The first 7 rows are patterns. Each new row is the sum of 2 different patterns, raised or lowered, with some noise. Before adding, each is slid sideways (what falls off one end comes back at the other) and multiplied by a number that may be negative. Names go in the order of the patterns.
Some rows, each with the names of its patterns after it:
[ -7  -4  11   0  -8  -7  13  12   0 -12  15   7   4   8 -13  11   6  18
  -4   9  -3 -16   9  -4 -18   8  -7 -11  -1 -15  -4  10  -6   7 -13 -13
 -12 -13  13   5   7   4  -4   6 -11   3   3  18] -> (6)
[  7   9  15  -1  -3  16  -4  -5   0  10  -1   1 -18  -4 -14   3   1   7
  18   5   1 -17  16  -1   2 -17  -4 -15  15 -13  -2 -16 -13   2   7  12
   2  12  16   2  10  -7  15 -17  -5  -4  13  15] -> (3)
[ 13  -7  -9  -8   1 -13   0   1   3   6  14  -6 -11  11  11   1   9  -4
   4  12 -15   5   8  17  14 -11  -5  12   7  -2  -7  12  -3  13  13  -2
 -11  11  17   9 -10   6  18  13  17 -16 -12  -9] -> (5)
[ 11  -7   0 -10 -14  16  -1  -9  10   5  -7   0  14  -2   0  17 -13 -10
 -11   6  12  -8  11   1  18   8  -2  17  -1  18  -3  12 -18  13 -10   9
  -3  11   9 -18   8  -5  15  -9   9  14 -11   6] -> (2)
[ -8 -17  18  -8  12  -8  -6  14  -8   4 -12  18   3   9  17 -17   0  13
  12 -15   2   8  11   5  17  -7 -10   2   1  10  -7   5  -9  -8 -10  12
   9  -6   5  -5  17 -15   0   5  -9  14   0  -1] -> (0)
[ -6 -10  16  -2 -11  18  17 -17  17  -6   6  16  -5   0   3 -10 -13  -1
 -11  -6  -4   0  -6  10 -14  -8 -14  12  18  14   2  -1 -11   0   9  11
   7  -8  -8   1  10   4  10  -3   3   1 -16   4] -> (1)
[  0  -1  -9  13  -9  15   4 -17 -12  11  -5   6 -12 -15  -9  18   5  11
 -17   9   0  12  -3  13  14  12  -1  -7   2  -9 -16  -1   7  12  -3 -16
  14  17  -1  -9 -14  -9   3 -11  14  -9   5 -16] -> (4)

New rows. What belongs after each?
[ 1 22  0 22 18  4 31  4 33 15  7 -7 29  4 22  0  7 11 16 20 18  9 14 18
 29  5 27 29 16 12  2  5 14 -1  7 25 25  8  1 30 23 12 16 -6  0  8  8 30] -> (2) (4)
[-29   0 -11 -40  -2 -23 -29  -3 -26 -25 -16 -37 -28 -10 -28 -17 -31 -28
 -31 -22 -15 -19 -21  -8 -12  -5 -26 -17 -21  -4 -18 -13  -4 -22 -29 -22
  -3  -7 -12 -30  -4 -12 -24  -9 -31 -15  -3  -5] -> (6) (1)
[-31  -7  -3  -4 -21 -43 -17 -16 -15   2 -23 -22 -21 -14   7 -19  -8 -30
 -11 -19 -21  -9 -18  10 -32 -11 -11 -42   3  -2 -41 -38  13 -31 -13 -27
 -33 -21  -9  -8  -5  -3 -21   3 -10  -3  -6  -1] -> (0) (1)
[ -3  10   0  -1  -8  13 -24 -13 -15 -16   1 -34   7 -21  -5  -6   0 -15
   5  -3  13 -28  -7  -1  -5   5 -27  10 -15  -6 -11 -12 -22 -15  11   5
  -5 -27  10   1 -20 -19  -3 -18  -9   6  -5 -19] -> (2) (0)
[34 17 30 36 20 17 22 37 27 20  8 40 27 18 26 22 20 33 36 31  4 36 25 33
 20 17 38 29 43  0 12 12 18 29 17  9 16 25 21 18 18 23 21 23 24 29 29 17] -> (5) (0)
[-10   4 -16   3 -16   2  -6 -29   2 -19  -8  -3  -5 -38  13  -7 -21  -2
 -12  -3 -14 -13 -16  -1 -30 -19  -3 -31 -14 -11 -19 -19 -12 -38  -9 -27
 -10   8   3 -18 -16 -14 -16  -6   9 -19 -27 -30] -> (2) (1)
[  2   4  -9 -18  -7  -3  -1  -4   2  -5   9   8   1   2  -2   3  -5   4
  -5  -8   7  -2  -3 -17  -3   2   7 -10  -6   2   3   1  -6 -19   2  -5
  -2 -10  -2  -5  -5  -6 -17 -14   0   8 -10  -6] -> (5) (4)
[ -1 -16   2 -17  -5  -8   5 -19  -7   2  16  -4 -16 -17 -14  19  15  11
 -16   0   8  11   0  17  -3  -1  -2 -17 -10  -1   2  -1 -12  -7   3  12
 -14   0   8   0   1 -19 -12  11  -3 -19  -7  -8] -> (5) (1)
[-22 -28 -25 -33 -43 -26 -25 -14 -25 -21 -28 -26 -37 -16 -28 -26 -12 -33
 -27 -12 -36 -31 -22 -43 -46  -8 -42 -27 -23 -43 -25 -37 -38  -9 -11 -31
 -20 -19 -18 -33 -18 -44 -21 -16  -4 -42 -51 -43] -> (5) (1)
[ -1   5  14 -11  -6  -2  20  -9  15 -12  21   9   5   6   5  -4 -16 -10
  -6 -22   4  -5   2 -25  21  13   8 -22 -13   2  -4  -6 -15  -7 -25   9
  -4  -7 -18  -1 -13  15   1  12  -2   4 -14 -28] -> (3) (5)
[-27 -26 -19  -3 -37 -23 -22  -9 -18 -10 -31   2 -25 -28 -18 -34   0 -20
 -19 -28 -21  -1 -28 -19 -23 -27  -6   8 -35 -31 -17 -11 -22 -25 -25 -41
   4  -2 -16 -17   1   3 -10 -25   4 -20 -16 -29] -> (5) (2)
[ -8 -12  -9  16 -35  -8 -10 -26  20  -8 -32 -16  -4   0  -6 -12  -5 -39
  -9  -7 -17  -9 -26   4 -19  -5 -21   4 -18 -30  -6  -7   0 -40  -8 -12
  -4 -17 -32 -14 -17   7  -7 -33 -22 -20 -13  -2] -> (6) (0)
[ 10   3  -8  15  -4   3  29  12 -14  10   0  21  14  12 -19  -6 -12  26
   0  -1  -5   3   0 -18  -7   4   4   9  12  18  -1 -12   2   1  26 -13
 -16  12   6  19   6  11  16  -4  22 -10  21  12] -> (0) (4)
[ 11  -5   0  -3   4   0   1   5   1 -14  -3   6  -1  14  -7  -2  -7 -11
  -1  -2   2   7   1   3   8  16  -8  12   4   8   8   1  -4   9  -1  -4
   7 -14  -8  -6  -1  -2   3  -4  -9 -11   0  18] -> (6) (1)
[ 17   4   6  13  -9   4  26  15  25   5   2  17   5  18  28  17  18  -8
  -4  -8   8  17  -4  11   5  -1  -6  11   3   6   6  12   4 -14   2   9
  13 -11   1   7  -9  21 -12  -7 -10  16  -8   0] -> (6) (5)
[ -2  -3  17  20  -4   7  17  -8  -8  19  -4 -15   1   9 -14   8 -12   3
 -19  -5   6  -2  15  -7  -5 -17   3  -2 -10 -14 -14  -5   8  -7  -9 -15
 -19  -6  17   5   4   1  19  -4   0  -2   9 -24] -> (3) (2)
[-16 -13 -19 -26 -12 -25  -9  -9   4 -22 -16 -30 -34 -15 -32   1 -31  -7
 -12 -10 -19   2 -29 -10 -22   4 -11 -14 -20 -33 -30 -25 -25 -16 -37 -10
 -24   5  -4 -26 -40 -40 -19 -33 -42 -26 -15 -44] -> (3) (5)
[-25 -14 -12  -6 -34  -9 -17 -18  -5  -3 -16 -30 -30 -36 -13 -20 -31  -8
 -20 -28 -36  -4 -19 -28  -8 -23 -22 -37 -25 -13 -16 -25 -27 -11 -22 -12
 -18 -24 -20 -21 -19 -30   1 -34 -12  -8 -19  -9] -> (6) (2)
[  4  -3   2  10 -11   6 -15  -2   2  -2 -15  -1 -20  10 -16   5  -8 -11
   3  -5  20 -29   2  16 -10 -12   6  -8   1 -13  -8   3 -16 -13   4   5
 -19  -5  -1 -15 -16  17 -14 -23 -15  -6  14 -26] -> (2) (0)
[ 20  15  -2   1  -9  16 -15   6  -5  14   3   7   8   8   9  -4  22   3
 -11  -5  17  -3   7 -16  -9 -13  14   6  14   7  10   2  -3  12   8  11
  -6   0 -14  12 -12  -8 -12  -3  10   6   2  12] -> (3) (4)
[  5  22  -4   2  -9   3  -5 -13   9   2  23  18  10   4   4  16  15  21
  10   3  14   6  -1  -7  22  24   1  -8  20   7  12  12 -11  26  10  16
  -5   6  12  -1   7   1  -6  18  -4   1  -3 -12] -> (6) (5)
[ 17  12  15 -11   5   1  18  21  -7  30  -5  20  24 -15  18  17   5 -19
  23 -12  -1  18  -5   1   0  19  16  15   0  15   2  18  18  14  -1  12
  21  18   6  -1   5  -2   1  23   6   6 -15  14] -> (0) (1)
[-15  17  -4   3   2  28   6  18  21  -9   3  19   4   1  11  20   3  -9
   4  -4  -5  11   3   4 -14   0  -1   1  -7   4   7 -12   8  -5  15   4
  -1  10   3   0   4  10 -18 -26  29 -18  18  -8] -> (0) (1)
[ 38  -4   2   9   9  24  23   3   9  -5  15  28  28  21  -8   4  -2  10
  14   5  34   5  15   5   4  18  12  -4   4  29 -12   6   6   8   2   6
   6  14  33   3  16   1  18   4  19  16  17  19] -> (6) (1)
[25 22 31 14 27 22 25 19 27 23  3 28 24 24  9 26 25 17 23 20 25 16 12  4
 21 24 19 21 19 18 24 23 20 13 22 13 20  7 14 22 22 22 12 25 16 28 36 27] -> (5) (2)
[-20 -27  11  -2  -9 -41   0  -4   1 -25  -2  11   3  -5 -34 -24 -30 -23
 -22 -18 -10 -17 -41  -3  -2 -16 -20 -20 -29 -22 -18   5 -24  -5 -35 -13
 -10 -36  -2 -20  10  -3 -39 -30   2 -16 -11 -32] -> (5) (4)
[ -1  -6  12 -34  -1  -7  15 -21  -8   4 -12   2 -12 -18  -1   3 -20   1
 -20   4  -1  -7 -34  -8 -13   1 -17 -14 -10 -16 -21 -20 -27   1  -4 -12
  -7  -6   2 -23 -14 -13   2 -13 -31  -7  -9  15] -> (0) (4)
[-16   6  -3 -10 -25  -7  -5 -17 -24  -9  11 -12   0 -27 -15 -18   3 -28
 -15 -19  -4 -18 -15 -16 -16 -10 -10 -28 -25 -11  -1 -24   3 -15 -10 -12
 -33 -15 -14  -8  -3 -20 -27  -3  -7 -16 -26  -4] -> (3) (5)
